The rows of a group lie close to one hidden flat surface of 12 dimensions, which passes through zero. Surfaces can cross.
Known rows, each followed by its group:
[-12   7 -25  -5 -23   3  -6   8 -25   3 -14  29   6   2   3   3  -7  11]
q_984
[  4  12  -1   3   0   1   0  16  -5  21  -4   6   4  -7 -19 -20   6  -1]
q_853
[-16   4   6   2  -6   7 -14  -6  13   4  -4  24   1  -8  -2   3   3   1]
q_16
[-18  -4   4   2 -24 -33  -3   4 -17  -4  -1  11 -18   4   1 -41 -10  18]
q_16
[  8   0   2  -6 -16   1   6   5  -5   1   1  12 -10 -23   2  17  -5  -2]
q_551
[  7  10 -10   5  -6  32   6 -10 -42   4   9   4 -11  -1  -4   8 -14   2]
q_551
[ 11  -3  -9   3  15 -11  19  -6  -7  13   3 -19   9   3  -6   1   3  -8]
q_497
[  7 -26  11 -13  -3   2  11  -3 -17  12  13 -20  12 -38 -14  -8  26   9]
q_16
[-10 -14  10  12  19   7  -4 -16   3 -14   7   1   7  14  10 -12  11   8]
q_984
[-16  30 -11   3 -34 -11  14 -22 -22  26   2  19 -14 -12 -22  -9 -14 -46]
q_984
[ -9  15   3 -18 -15  11  -9  -6  -1  -5   1  20 -14   2 -16 -21  12  -2]
q_497
[-10  38  -9  17 -29   7  28  -2  25 -18 -21  11  -6   9 -17  10  -4  -5]
q_853
[  2  14   5 -14 -15  -1   4   1   3 -39   3  15   0 -15  13   7  -4  -7]
q_984
[ 16  12  33   1 -32 -11  -5   2   5  -8  12 -18  44  10 -35  44 -16  25]
q_551
[-31  -4  20   0 -14   3 -27 -17   0  12   5  13 -11   2 -12   0  -3  -7]
q_16
[ 15   6  36   0   3  -5   6  17  11   3  -2 -11  -8  -7 -16   8  14  -1]
q_984
[ 21  -2 -12   8  10   2  22   7  -1 -18 -12  18 -17 -21  32  -3  15   6]
q_16
[  4 -19  -9   4   7 -24  18   7   7   3  -5  11  10  -1  -1 -16  22   2]
q_853
[-15  -6   6  -3 -24  11 -13  -8 -40  30  -7 -18   4  -4   5  14  18 -24]
q_551
[  2  -9  -2 -17  -3  -1 -15  -4  31 -51   0  33  10  -6  26   8   3  34]
q_497
[  5  10   1   6   9  -3  10  -9   4  -8  -5   2 -19   3   8 -13   0  11]
q_16
[-10  -7 -30  -4 -17 -13  19  16  10  -3  -8 -33  18  27 -11   9 -11  -7]
q_853
[  2   2  -1   4   3  -4   4   8   0   5   0 -16   4   8  -1   5 -10  -4]
q_497
[-12  -6  -5 -26   0  -9   0  19   7   0 -16  10 -13 -26   8  -6   8   8]
q_984
[ 19  14 -22 -15   5  34   3   4   7  10  -3  -6 -15 -10 -14  -8  11   4]
q_853
[ -3  -1 -14   7  20 -19  23 -35  -5 -16 -17  15  39  -5   9  -1  25  32]
q_551
[ 25  14   9 -13   2   7   2   7   4 -21   3  28   9  -5  -9  -5   8  26]
q_984
[ -6 -24  -5   5  38   9 -23  -7  -9  12  23 -29 -13  23  -1  -4 -44  22]
q_497
[-10  -9   7  -1  -5  14 -23   6   6   7  -2   9   3 -14   2   6   4  12]
q_16
[  1  40 -35 -22 -11 -33  32   2  -1 -38  -5  23  21   7  -4 -17 -19 -13]
q_984
[ -9  -2  20  17  -1  17 -13   4  -1   5  -4 -16   4  13   1  12   5   9]
q_497
[ -4   8   5   6   3 -22  16   4  18  13  -8  -1   4 -12 -13 -11   6   1]
q_16
[  7 -28   9 -24  -4  10 -16 -25 -24   2  18 -16   6  -1  -3  22  11   4]
q_551
[ 20  22 -12  -2  -9  27  -3  -9 -25  12   2 -19  20   6 -15  10  -9   6]
q_497
[ 16  -4  19  -4 -15  17 -18  18 -10  11  25  -7 -14   8 -22  -1 -10  -6]
q_551
[-36  -1 -12  15  -4 -10   0 -13  27   8 -29  -5 -12  -2  17  28 -14  -2]
q_984
[-35   3  -6   7 -21 -14  -1 -18 -19  23  -7  -5  44  -3 -20  -8   5  -8]
q_497
[ -6  -5  25  15 -16 -13  31 -12 -17 -19   7  -9  27 -13  -5   0  18 -13]
q_16
[ -2   5  -8  -4  -3  15   3 -34 -24 -23   9  14 -20  -3  22   8  -6 -16]
q_853
[ -4  -5   0   4   7   4   0  -7   5   0  -2  13  -1 -14  -4  -7   0  20]
q_551
[  9   9   2  -9 -27 -24   0  10 -12   0   4  21 -12  -2  -7 -12 -11   0]
q_16
[-25 -27  -3  15   3  14  -8  15  -9  13   8  12 -25 -14  -8 -10 -25  26]
q_551
[ 18 -22   7  -6  41   2  -8   5  -1  15   2 -20 -16 -19  25   3   7   2]
q_853
[ 17 -16   3  25  -4  -2  19   7  -8   7  -3  14  -6  23 -20  -3  18  32]
q_853
[ 11 -14  -8 -12   4 -36  17 -15   9   8  15 -20  15   3 -11   7  -7 -17]
q_984
[  8 -12  -9 -20   6  -9 -13  15   3   7  15  -7  -6   0 -14 -15 -15  11]
q_497
[ 22  18 -29   6 -34 -16   4 -27   2  -9  12  39  27   0  -1  21 -25  -6]
q_984
[ 16  25  -1   6 -12   9  15  -2  -6  -7  -8   3  10   3  -2   9  16  -6]
q_497
[ 15  -7   4  -8  15   7 -17   6  22   1   4  -8   5  -5  -6  -2   1  30]
q_984
[  1 -11   9   6   5  16   6  -5 -22  -3   5 -18   1  -5   0 -13  10  18]
q_16
[  8   0  -9  -8   0  -8   7   9   2   3  -3 -15  -3  -4   4  12  -9  -5]
q_853
[ -1  -4  -9 -12   1  -9   7   2   2   4  -3   3  -7  -1  -4 -16  13  -9]
q_497
[ -6  14   2  12  -6  22  -4  -2  -1  -1 -22  -7 -11  -8  23  23   3  -4]
q_551
[-14  -3 -27 -16  16 -14   2  -8   8  13  -1  34  -9 -27 -10 -45   4   7]
q_497
[ 20 -15   0  -9   1  33 -15  13 -15 -15   8  18  -7   0  15  -7  23  21]
q_497
[-16 -12 -31   5  10  -9  -4 -27   6  12   1  -5   5   9   2  -7 -13   3]
q_984
[  0   2 -15   7   6  13   4  15 -10   7   2 -24  25  20   3   8  -6 -17]
q_16
[ 13 -10  22  -2  20  -8 -23  10  23  -1   3   2  13  -6   4   6  -5  44]
q_853
[  1 -19 -13  -2  17 -14  12  14  -2  -3  -2 -15  19  -3   4 -24  10  22]
q_16
[-10  -5   4  -6 -11  13 -33  13  18  11   5  18  22  -1  -1  28   0 -12]
q_16
[ 11 -12   7  12  -4   0  11   8 -47  13  17   7   5  11 -11 -15  14 -20]
q_551
[ 14  -3  19 -15 -11 -20  13  11   1 -20   7  11   4 -15   0   8  13  -7]
q_984
[ 18   9   4 -14  -5   1   0 -21 -15  -9   7  -6   9  12   3   7  17 -22]
q_551
[ 27  10  11  25  36 -19  16  -6  10 -31  -3  39   1  -1  31  -9   5  28]
q_853
[ 23  22  -8 -16 -19  -5   2  35   2  10  10 -15   7   4 -30   5 -33  -5]
q_551
[-20 -11  14  18  16   5   1 -10   5   6  -2  23 -25  -8   1 -25  17   2]
q_551
[ -7  -7   4  -4  -8 -13   2 -21  -1  15   5   8 -13 -28  -5   5  -3 -12]
q_497
[  2  -2  13  27  11 -13  -1  27   5  14 -15  15   6  -2  11 -11   4  19]
q_853
[ 21  16  -6  -2   4  32  -3   1   9   0  -8   8 -24 -10  -2  11  -1  25]
q_853
[-47  -5  18  20  -8 -11 -25   9  21  10 -19  -5   2  10  -3  10 -21  28]
q_853

New rows. What belongs after each?
[  0  -4  14  -9   2   2   1   1  -5  -6  -2 -14  -4  16  -7  16   3   7]
q_984
[ -4  -8 -22 -10 -22   8   8  -3  12 -20 -13   3 -10  -7  18  32  -5  13]
q_853
[  2   9 -25  -4  12  44  -2  -7  -4   7  -6   3 -13 -19  14  18   5 -15]
q_16
[-16  20   3 -26 -18   9 -12  -2 -33 -15  22  12  12  18 -35 -40  -8  -3]
q_984
[  2  14 -16 -16  -5  -7 -15 -13  24   1  20   4  20 -17 -22 -27 -24   5]
q_984
[-26  15  -9  15  -8  16   1   3  -9   6 -16   9   1 -15  10  -7   1 -13]
q_16
[ -6 -12   2  19   9   8  14  -8 -24   5   1  -3   0   4   0   6   5   7]
q_551
[  1 -23 -16   6  25  11   3 -22 -11   4   2  -1 -12 -14  20   4   7   8]
q_497
[-26   1   5 -11  10  23 -15  21  -1   3 -11 -27 -15   1   2 -16  -5   5]
q_984
[  1  34 -12   1 -19  13  12   4  -9 -13 -11   2   7  15   0  -3   6 -15]
q_497
[-21   5   1  14   0  19  -2  -4  -9  12  -7   2  -1  -4   3   3   6 -20]
q_16
[-15  23 -10  -3  11  11  11  15  -4 -32 -24  22 -17  -2  18 -17  11   9]
q_984
[-30 -19  10  -2   9 -19 -22 -11 -10   7   8  -8   5   3   9  -6 -12  -3]
q_853
[ -6  10  -8  -5 -17   2   4  14 -24 -12  -3   2   3   6   6   1  -7 -14]
q_984
[  7  30  -4   5   6   2   6   8   8  10 -15  15 -24 -16 -15 -34  -3  25]
q_16
[  8   0   9   4   2  18  -8  11 -10  -7   7 -25   0  32   3   9  -4  -1]
q_497
[ -1   8  -8  11   5  25  -8 -20   4  -9  -2  -4  -9   9  14  12 -15   4]
q_984
[ 16   5 -15 -19 -11  25 -16  13 -23  12  12   5   4  -5 -14  -1  -6   2]
q_16
[  9   1  -9  19 -15   8  22   6 -11  -4  -7   9  -8  23  -8   8   7   8]
q_853
[ 24 -10 -19   3  13  -2  12 -18 -17   8   7 -18  29  -9   3  15  -1  13]
q_497
[-10  -2   5  -7  -8   0 -11   6   3   6  -6   0   7   5 -12  -8  13   4]
q_497
[  6 -42  -7 -22   1 -13 -24  23  10  -9   8 -20   6  12  20   8 -13  38]
q_16
[ -4   9  -8   4   2  -4   5  -1  11  -2  -9  -5   3  -6   6   9 -12   3]
q_497
[ 21  22  12  16 -12  38  -5  -4 -29 -13   4  32   9  -9  -5  10   7  28]
q_551
[-18 -14  17 -14 -19 -28   0  -9   5   5   5 -19  -1 -12 -18   0  -7   3]
q_16
[-10   0  15  24 -15  -5  -1   8  -7   6  -9  35 -15  -5  16   2  10 -26]
q_16
[ 32 -14   1 -12 -18 -20  12  28 -28  21   6  -6 -14 -19  -4  -8   4  -3]
q_16
[-16 -12   6  21  10  -8  -5  10 -10   8   8  11  -7   7   1 -22 -16  -2]
q_497
[ -3  -6  10  -5  12  10 -19 -25  29 -15   3  47  -2 -11   7  12  14   9]
q_16
[  0  -3   7 -34 -20 -12   5 -15  18 -10  -6  -3   7  -7 -14  11  32  -6]
q_497
[  7 -19  17 -15  -2 -12  -7   1  13  -4  16 -25  -5   7  -4  23 -17  -1]
q_497
[ -1   1 -20  28  -6 -16   2  14   0  10 -11  -5  30  24   9   7 -17  -3]
q_984
[ -1   9 -15 -12   4  13  -4  -1  17 -20  -9 -25 -10  15  17  21 -17   6]
q_497
[ 18   7  18   0   1  -4  22 -10  -3  18  -9 -32 -13  -7   0  33  14 -26]
q_551
[ 10  -2   2  27  18  -7  13 -11  -4  -1   6   2  -7 -11  19  17 -22  -1]
q_497
[  4 -12  -1  14  13  -4   8 -21   0  -7   9   1 -17 -17  27  28 -27  -5]
q_497
[ 10 -10  -6   0   3  38  -7 -18 -14  -4  -6 -38  31  11  15  42  14  23]
q_497
[-23 -11  -8  20   8   2  -6  32   0  28 -16 -19  11   5   9  -7   5  -5]
q_16
[-21   0  -5  -9 -12  12  -9 -29   0 -32  -2   6   0  12  15   9  -3  -1]
q_497
[-10   8  12  30 -14  28  -3 -17 -44   9   5 -13  19  18  -3  16   4 -16]
q_497
[-10  -8 -19 -10  -4  20   0  -6 -37   6   1 -10  -7 -19  -1 -30   6  12]
q_16
[-10 -20 -20 -26   1   7 -15  -4  -6 -22   2   6   8  13  16 -18  22   9]
q_497
[  8  11  -2  -6  -1  27 -10  -6 -13  12  -4 -16   0  -2  -7  10   1  14]
q_551
[ 12 -36   6 -19   5 -24   4   0 -27  -7  39   5 -12  22  -7 -24   8 -25]
q_497
[-14   0 -11   0  -5  12  -9   7  11  -3 -20  14   4 -15  15  -5  19  13]
q_497
[ -2  19 -16  -9 -18  32 -15 -29 -16 -35  12  46   0   4  -6 -14  -1  13]
q_853
[ 11   0  -9   7   8   5   3  10 -12  -7   5   9  26  10   3 -10   9   3]
q_16
[  4  -8  -6   1   7  20 -10  -5 -10  31   0 -39   4 -13  -2  28 -13   9]
q_497
[ -2   8   3  -3  11 -10  14  10   4  -8  -8  -5  -6   2  -1  -7   6  -2]
q_984
[ 0 -5  6 -6 -4  4 -8  9  9 -2 -3 -7 -6  0  3 10 -2  5]
q_497
[-13   8 -14 -10  -8   2   3  -8  -5  -6   5  -6  41  -6 -18   5  -3 -12]
q_16
[-27 -29 -12   0  -2   2   4 -36 -21 -10   3 -23  13  15  23  17   3 -16]
q_497
[ 14  16  11  -8 -10   1  -7  27  11 -23   7  16  -7  13  -1  -5 -11   7]
q_497
[-13  22 -16 -16 -23 -10 -12  -9  11  -8  -9  16  23  -9  -6  -7  -9   4]
q_551
[  5 -41 -16 -18  -4 -16  -1   1 -22  -3   6   0   9   7  16  17   8   4]
q_984
[-22  14  15  17   7 -10  16   2  19  17 -19 -24   9  24 -15 -12  23 -11]
q_497
[-15 -15   2   0  24  -1   3 -28  21  -1  -6 -12  -7  -5   5   4  11  -1]
q_16
[  5  33  13   3   4  21 -21  23   4  15  -1   7   7 -22  -6 -19   1  -7]
q_853
[-11   3 -12 -13   1  -6   6 -36  15 -16  -8   6  25  -6  -1   2  14  12]
q_497
[ 14   0  -1   4  -1 -26   8  21  20 -12   1  -9  24  -1   7  15 -20  11]
q_497
[ 44  -2  22  -7   9  -4  14 -19  -9   3  32  -7 -14  -9 -17  25  -9  -5]
q_497
[  2  14 -20  -9  12  25  -8 -22  13   3   9 -33 -14  -6   1  -5 -28 -11]
q_984
[-16   5   3  14  -5   5   5 -10  -3 -13  -2   9 -12   1   5  12 -13  -4]
q_551
[ -4   4  20   0   8  15  -4 -21   4 -19   4  18 -16 -13   3  -6  13   2]
q_984
[ -1 -10  14   7   4   7 -29  17  -4  30   1  33 -21   4  -8 -26  15   8]
q_16
[ 38   2 -23  -5  14 -12  13  18  -9   1  12  13  -5 -15   5  -6 -22   4]
q_497
